There are 5 ways to turn a row about zero (a turn may also mirror it). The second row of each pair is the first, turned, with some noise. The first 45 pairs use one turn. New pairs use 3 turns, one after the other, and a turn may come again.
Known pairs, each followed by its turns in order:
 0.07  0.14  0.42 -1.69 -1.81  1.41 -0.29 -6.10
 1.38 -1.81 -4.79 -2.43  2.88 -1.89 -0.25  0.31 -> vipa

-5.78 -6.10  0.42 -1.44  0.29  3.54 -0.88 -0.51
-2.62  4.69  5.29  0.64 -3.22  3.18  1.36 -1.18 -> gul

-3.03 -2.18  4.93 -0.59 -1.18 -1.37 -1.64  1.28
 1.18  0.74 -0.63 -4.54  1.60 -1.86 -3.74 -1.54 -> Piti

 4.03  0.06 -3.10 -5.42 -1.50 -2.50 -1.67 -2.25
 1.51 -4.09 -1.39  0.04 -4.04  3.27 -0.26 -4.72 -> veruk

-3.15  2.69  3.29 -0.10 -2.19  0.60  2.15  1.34
 4.61 -2.99  0.48  0.67 -0.01 -1.55 -0.97 -2.33 -> Tuzig

 1.30 -1.22  1.23 -0.93 -0.70 -2.62 -3.57 -6.10
 0.43  1.27  2.96  0.55  5.54 -3.37  1.40 -2.61 -> gul

-6.10  2.05  2.86 -2.72 -0.12  1.14 -1.74  3.72
-2.82 -0.49 -3.89 -5.19  3.54 -2.81 -0.05 -1.86 -> Piti

 1.81  1.39  1.65 -1.21 -0.79  1.19  6.10 -1.27
 0.82  4.73 -3.46  0.46 -1.92  2.51  1.16  2.46 -> Piti

 0.29  5.47 -3.18 -1.01  1.36 -1.19 -2.74 -1.83
 1.69 -3.13 -0.31  1.07  1.25 -2.17 -4.52 -3.12 -> gul

-1.22 -0.65  0.26  0.12  0.08 -2.14  0.93 -0.02
-0.52  0.73 -0.09  1.25 -0.96 -1.91  0.73  0.54 -> gul

 0.44  6.10 -0.41  0.18 -0.83  1.02 -2.89 -0.28
 0.08  1.73  3.19  1.73 -2.64 -2.54 -2.85 -3.19 -> veruk

 1.69 -4.19 -0.94  1.15 -0.26  0.99  1.95  6.10
-2.44 -0.21  0.01 -3.66 -3.47  1.62  1.21  5.32 -> gul

 0.69 -1.08  0.25  5.57 -1.16  4.00  0.41 -1.14
-2.76  4.93  0.00 -0.39 -1.02 -1.93  3.47  1.76 -> veruk

 6.10 -1.32 -0.57 -1.40  0.70 -0.17 -3.03  0.22
-3.79  0.22 -3.16 -2.29 -1.68  2.74 -0.93  3.05 -> Tuzig

-1.18  0.75  0.10  4.06  1.67  3.39 -0.02  0.76
-1.05  4.54  2.11  0.49  1.06 -0.56  0.78  2.09 -> veruk

 0.56  2.39 -3.55  0.52 -3.26 -0.70 -3.48  0.75
-2.80  0.97 -3.95  2.27 -2.86 -0.17  1.15  1.82 -> vipa

 4.97  2.60 -0.64 -0.34  0.00 -1.36  2.75  1.70
-2.06  3.71 -0.48  4.57 -2.19 -0.22 -0.03  1.04 -> Piti

-6.10 -0.67  1.18 -0.63  0.04 -0.53 -1.37  2.46
 1.70  2.61  2.54  2.61 -4.58  0.17 -0.51  0.51 -> gul

-0.89  5.59  0.42  0.38  2.64  1.02 -0.18 -2.47
-0.59 -1.46 -2.71  1.58  2.69  3.48 -3.59  1.05 -> vipa

 0.10 -2.21 -2.33  2.29 -0.36  2.98 -2.56  0.16
-0.54  2.59  0.62  2.23 -2.84  1.30  2.41  2.22 -> veruk

 1.42 -0.32 -0.82 -2.37  0.06  2.06 -0.66  6.10
-0.80  1.87  2.27  1.14 -5.07 -1.18 -2.62 -2.33 -> vipa

 3.24  3.17  0.07 -2.46  0.94 -0.16 -2.10  2.89
 0.94 -0.07 -2.45 -2.75  0.37  2.37 -3.85  1.93 -> Tuzig

-1.06 -0.65 -1.22 -0.09 -0.95  2.02 -0.82 -2.35
 0.34 -1.98  1.04 -1.74 -0.51  2.02  1.33  0.28 -> Piti

 0.22 -3.10 -5.52 -4.51  0.37 -2.37 -6.10  0.40
-3.16 -4.61 -1.34  3.47 -3.84 -6.34  1.89 -0.74 -> vipa

-0.26 -1.36 -0.96  3.07 -4.29  0.43 -5.36  0.92
-3.07 -3.33  4.64 -1.71  0.54  1.69 -3.55 -1.18 -> Piti

-2.46 -0.43  0.04  2.77 -0.21  3.58 -0.68  2.05
 1.13  2.29 -0.82  1.85 -1.88 -3.07 -1.39 -2.54 -> Tuzig

 0.80  0.93  0.02 -2.04 -2.48  4.19  2.19 -1.16
-1.20 -3.18  2.34 -2.23 -1.99 -1.87 -2.43 -1.49 -> Tuzig

-1.96 -0.08  1.55 -0.07 -0.04 -0.14  0.32  3.24
-0.77  1.28 -1.30 -1.15  2.93 -1.25 -0.91 -0.55 -> Piti

 1.41  3.81 -0.14  3.75  3.13  0.72  0.23 -1.81
 2.31  3.76  2.38 -2.03 -3.15  2.83  0.31 -0.02 -> Tuzig

 6.10  1.42  0.12 -1.68  0.97  5.48 -0.09 -1.99
-1.23 -3.47 -1.06 -2.39  5.39  5.19 -0.86 -1.08 -> gul

 1.88 -0.14  1.70 -1.54  3.40  1.34 -4.01  0.26
-3.55 -2.44  1.51 -1.30  0.10 -1.85 -3.61 -0.06 -> vipa

-3.62  2.84  1.19  0.70  2.57 -0.62 -0.73  0.89
 1.96  1.28  1.97  1.30  2.56 -1.64 -3.08  0.90 -> veruk

-0.14  0.65 -2.23 -1.76  3.05 -0.69  2.88  2.68
 0.70  0.96  2.72  1.25  2.13  0.32 -2.84  3.15 -> Tuzig

-0.08 -6.10 -2.37  1.80  1.06 -0.63  0.32  3.99
-2.17 -0.28 -2.43  1.55  0.73  4.56  0.83  5.24 -> veruk

 0.61 -0.08 -0.31 -0.48  0.29 -2.51  0.95 -0.28
 0.32 -0.56  0.60 -0.09  1.30  1.14  1.46  1.98 -> Tuzig

-1.78 -0.36  1.46  6.10  0.52  0.21 -0.70 -0.34
-1.00 -0.82  1.58 -2.67  0.16  4.47  2.12  2.77 -> vipa

 0.83 -0.63 -3.13  4.04  1.08  0.19  2.01 -0.68
 1.21 -1.80  0.52  4.07  1.50  2.69  0.19  1.77 -> Piti

 2.51 -0.70  5.27  6.10  1.03  1.93 -1.07 -2.92
 0.38  5.52 -0.28 -5.50 -2.12 -2.98  1.10  2.97 -> veruk

-0.06  0.62  0.66  2.66 -0.04 -1.19 -1.25  0.18
 2.13 -0.35 -0.02 -1.34 -0.79 -1.52  1.01 -0.58 -> gul

 3.57  0.05 -0.94 -0.53 -1.04  0.65  3.01 -3.17
 0.04  1.93 -2.77 -1.30  3.05 -0.62  0.97 -3.45 -> vipa

-1.41  0.54  3.60 -0.35 -0.28 -1.66 -2.95 -0.43
 3.82  0.91  2.34  1.95  0.76 -0.94  1.25  0.24 -> gul

 1.63 -0.59  4.71 -0.05  1.62  1.85 -0.47  1.39
-0.99  0.69  3.35 -3.15  0.70 -0.27 -3.26  0.28 -> vipa

-2.74 -1.57  0.61 -0.32  6.10  2.26  3.27 -0.22
-0.36  1.70  4.73  5.48 -0.17  1.55 -2.68 -0.77 -> Tuzig

-0.76  1.01  3.05  0.19 -2.01  1.24 -1.20 -6.10
 1.57 -2.34 -0.79 -3.97 -4.60  1.64 -1.19  2.08 -> Piti

-6.10 -0.46 -2.55 -2.29 -2.79  0.03  1.21 -1.29
 1.39 -2.82 -0.66  5.44  2.66 -2.26  2.90 -0.84 -> veruk

New pairs, each followed by its turns in order:
 1.37 -1.88  1.09  0.67  0.97 -2.35 -0.73  4.35
 1.96 -2.70  3.01 -0.32 -3.07 -1.17  0.66  0.98 -> gul veruk vipa

 6.10 -2.59 -0.68  1.20  2.79  1.03 -0.23 -2.19
 2.92  1.33  2.55  0.70 -3.02  0.45  4.76 -3.20 -> vipa gul Tuzig

-1.06 -0.41 -2.00  1.24 -0.94  3.07  0.40 -2.50
-0.27  2.27 -2.02 -0.94 -0.58  1.65  0.45  3.38 -> vipa Piti Piti

 3.09 -1.73 -6.10 -2.31 -5.19  4.47  0.48  2.23
 0.35  3.15  1.14 -2.08  7.27 -0.68  5.13  3.18 -> veruk Tuzig vipa

-4.39 -6.10  0.44 -2.18  0.29  0.67 -0.70  0.11
 0.61  4.22 -1.39 -0.25  4.50  4.70 -1.79 -0.34 -> Tuzig Tuzig vipa

-2.45  0.54  0.21  0.19 -0.74  1.59  2.06  1.11
 0.09 -0.85  1.19  0.15  2.17  0.14 -2.76 -1.39 -> gul gul gul

-1.05 -6.10  2.18 -0.58 -0.33 -0.41  0.21 -0.07
-2.58 -2.76 -0.16  2.61  1.25 -0.38  3.84 -2.50 -> gul Piti Piti

 0.09  0.26  2.52  0.59 -2.13  0.96 -6.10  3.38
 2.81 -3.43 -3.04 -0.20  1.14  0.83 -2.54  5.18 -> veruk gul gul

 0.77 -0.31  1.73  1.73  0.61 -0.40  2.54  1.64
-1.03 -0.88  0.27 -0.45 -0.91  1.32 -1.95  2.82 -> Tuzig Piti vipa

-0.01  0.67  1.85 -0.71  0.26  1.63 -1.25 -0.03
 1.74 -0.64 -1.13  0.64  0.31 -0.47 -1.31  1.13 -> gul Piti Tuzig

-1.00  4.09  1.83  3.02 -2.53 -0.23 -0.52  4.33
-2.24 -0.91  4.26  3.14  0.28 -2.39 -3.56 -2.13 -> veruk veruk Piti

-0.84 -6.10  4.24 -4.75  0.20 -0.58 -2.26 -2.30
-4.36  0.79 -2.88 -0.86 -4.85  3.89 -3.11 -3.03 -> Piti Piti Piti

 0.38  2.90 -1.88 -4.45 -2.57 -0.13 -0.64  0.81
-0.01  1.15  3.23  1.50 -1.69 -2.40  3.80  1.45 -> gul Piti gul

-1.50 -0.58  0.34  0.45 -1.75 -0.13 -3.49  1.63
-2.25 -2.72  0.48 -0.33 -0.58  0.50 -2.10 -1.60 -> veruk gul veruk

-0.04  0.28 -0.72 -0.16 -0.27 -0.31 -3.13  2.07
 1.45 -1.90 -0.83 -0.45  1.43 -1.84 -1.55  0.04 -> veruk vipa Tuzig

 0.31 -3.28 -0.55 -2.62  0.10  0.30 -3.16 -3.35
-0.56 -4.17 -1.61  0.79 -4.11  1.32  0.21 -0.81 -> Piti gul gul

-1.19 -3.17 -2.03  1.96  2.33  0.24 -1.64  0.59
 1.21  0.01  1.76 -1.46  0.73  0.59  4.44  1.32 -> vipa Tuzig vipa

 0.19 -2.74 -0.02 -1.37 -0.62  0.18 -3.58  1.97
-1.14  1.00  1.63  1.49 -2.96  0.32 -0.14 -3.26 -> Piti Piti Piti

-3.14 -0.75 -4.39  3.06 -0.22  0.45  0.26 -0.11
 0.65  2.63 -0.17 -0.93  2.15 -1.49  0.01  4.87 -> gul vipa Tuzig

 2.60 -1.13  0.43 -1.16  1.30  1.33 -1.34 -0.36
 0.20  1.42 -1.35 -0.32 -1.12  2.63  1.72  0.19 -> gul gul gul

 0.02  1.81  2.22 -3.54 -1.81  5.30  0.19  6.10
 2.10  8.20  3.47  2.85  0.53 -0.01 -0.41 -0.39 -> vipa Piti gul

-0.54  3.69  0.92 -0.20 -2.52 -1.03  0.82 -3.16
-1.02  1.86  0.61  1.94  0.55  4.13  1.23 -2.34 -> Piti Piti gul

 0.10  0.52 -0.80 -3.05 -1.12 -3.69 -0.44 -2.74
-0.12 -3.22  0.28  2.92 -0.31 -1.38 -1.88 -2.69 -> Piti gul gul

-2.86 -1.35 -0.48  0.10 -0.20 -2.73  0.42 -6.10
-0.78 -3.38 -1.55  3.04  3.73 -1.12  2.21  3.66 -> vipa gul veruk

-1.25  0.33 -1.56 -2.81  0.72 -3.82 -4.34 -2.91
-5.89  1.85 -0.89  0.14 -2.90  1.19  1.64 -1.45 -> Tuzig vipa Tuzig

-0.04  5.52 -1.28  1.83  2.08  0.26 -3.07  2.67
 4.37  1.14 -0.53 -0.34  2.69 -4.09 -1.12  3.26 -> veruk veruk gul

 0.06 -1.60 -4.34 -0.56 -0.27 -3.08 -0.23  0.76
-1.66 -2.56 -3.34  0.89  0.33  3.15  0.50 -0.36 -> vipa vipa gul

 2.31 -1.48  2.18 -0.88 -3.46  1.30 -4.80 -0.93
 3.64  1.95 -0.53 -0.56 -4.29  2.46 -2.01  1.47 -> Piti gul Tuzig

 1.76  0.41  0.51 -0.58 -1.98 -4.25 -2.34  1.02
 0.99 -1.83  0.49  0.41  2.43 -3.66  1.97  2.32 -> veruk vipa Tuzig

-0.09 -4.12 -2.65 -1.21 -0.03 -0.29 -1.13  1.90
 0.72  0.17 -0.57  1.95 -4.29 -2.88  0.03  0.18 -> Tuzig vipa Tuzig

-0.13  3.34  0.44 -2.46  0.12 -0.59 -1.50 -0.51
-3.10 -0.35 -1.53 -0.10 -0.02  2.48  0.89  0.26 -> gul Tuzig Piti

-1.47 -0.80  2.21 -1.69 -0.82  0.79  0.35  0.69
-1.23 -0.95 -0.62 -2.90  1.38 -0.95  0.28 -0.08 -> Piti veruk vipa

 0.97 -0.28  6.10  0.73 -0.52  1.19  0.46  0.44
-1.20 -0.28  1.83 -2.98 -1.37  2.46  0.09 -4.26 -> gul vipa Tuzig

-5.83 -0.31  2.06  6.10 -0.94 -1.49  0.28 -4.08
 5.31 -0.59 -1.39 -0.03  1.85 -4.89  4.89  3.41 -> Piti vipa vipa

-0.39  1.05 -0.16 -0.52 -2.79  0.01  5.91 -6.10
 3.42 -1.22  5.77  4.68 -1.78  2.37  1.14 -1.12 -> Piti gul veruk

-0.27  0.97  6.10 -2.71  5.48 -3.05  0.03 -2.95
-0.23  0.19 -4.82 -4.04  2.90  3.40  2.31  5.56 -> Piti Piti vipa

-1.38 -0.32  4.27  0.67 -1.05 -3.52 -3.20 -1.75
 3.68 -1.55 -3.22  0.36 -3.58  0.83  2.03 -2.07 -> vipa vipa Tuzig

-1.27 -0.06  1.71 -0.99 -1.53  2.53 -0.36 -1.54
-0.64  1.44  0.40  0.89 -2.77 -0.36 -1.51 -2.04 -> veruk Piti veruk

-2.39 -3.49  0.13  6.10  0.48 -1.31 -1.08  1.91
 0.22 -1.17  2.16 -3.87 -4.81 -0.34 -2.10 -4.05 -> vipa vipa veruk

 1.22  0.47  1.05  0.73  6.10  0.01 -0.13 -2.69
-1.10  0.71  2.05  2.01 -3.48  2.46 -3.03  3.13 -> Tuzig Piti gul

 0.43 -4.70  0.01  3.70 -1.48  2.16  0.94  0.58
-1.88 -2.94 -0.81  0.64 -3.08  0.11 -1.60 -4.37 -> veruk Piti gul

 6.10  3.13 -0.32 -1.25 -2.18 -2.58 -0.34  1.22
 1.54 -0.22  2.07 -4.48 -0.65  5.42 -1.70 -0.76 -> gul veruk gul

 1.38  0.15  0.96 -1.73 -4.80  0.34 -0.39  2.73
 0.86 -1.08 -1.41  0.43 -1.65  3.33  3.66  2.07 -> Piti veruk Tuzig

 3.53 -1.41  0.09 -4.74 -4.26  2.69  2.57 -0.14
 2.58  4.78  1.89  3.35 -4.42 -1.64  1.30  0.48 -> veruk vipa Piti

-4.40  1.44 -0.12 -3.69  2.41  1.74 -0.23 -0.07
 4.92 -2.06 -0.56 -1.95  2.29 -0.73  0.77  2.53 -> gul veruk Tuzig

3.80 0.67 0.90 1.92 0.73 2.87 1.27 3.58
 2.35  1.16  1.67  0.17 -1.31 -0.51 -4.50  3.21 -> Piti veruk veruk

 1.85  1.70 -1.24 -2.50  1.46 -0.40 -6.10 -0.13
 3.25  0.43 -3.16  1.63 -1.36 -3.82  3.84 -1.32 -> veruk Tuzig vipa

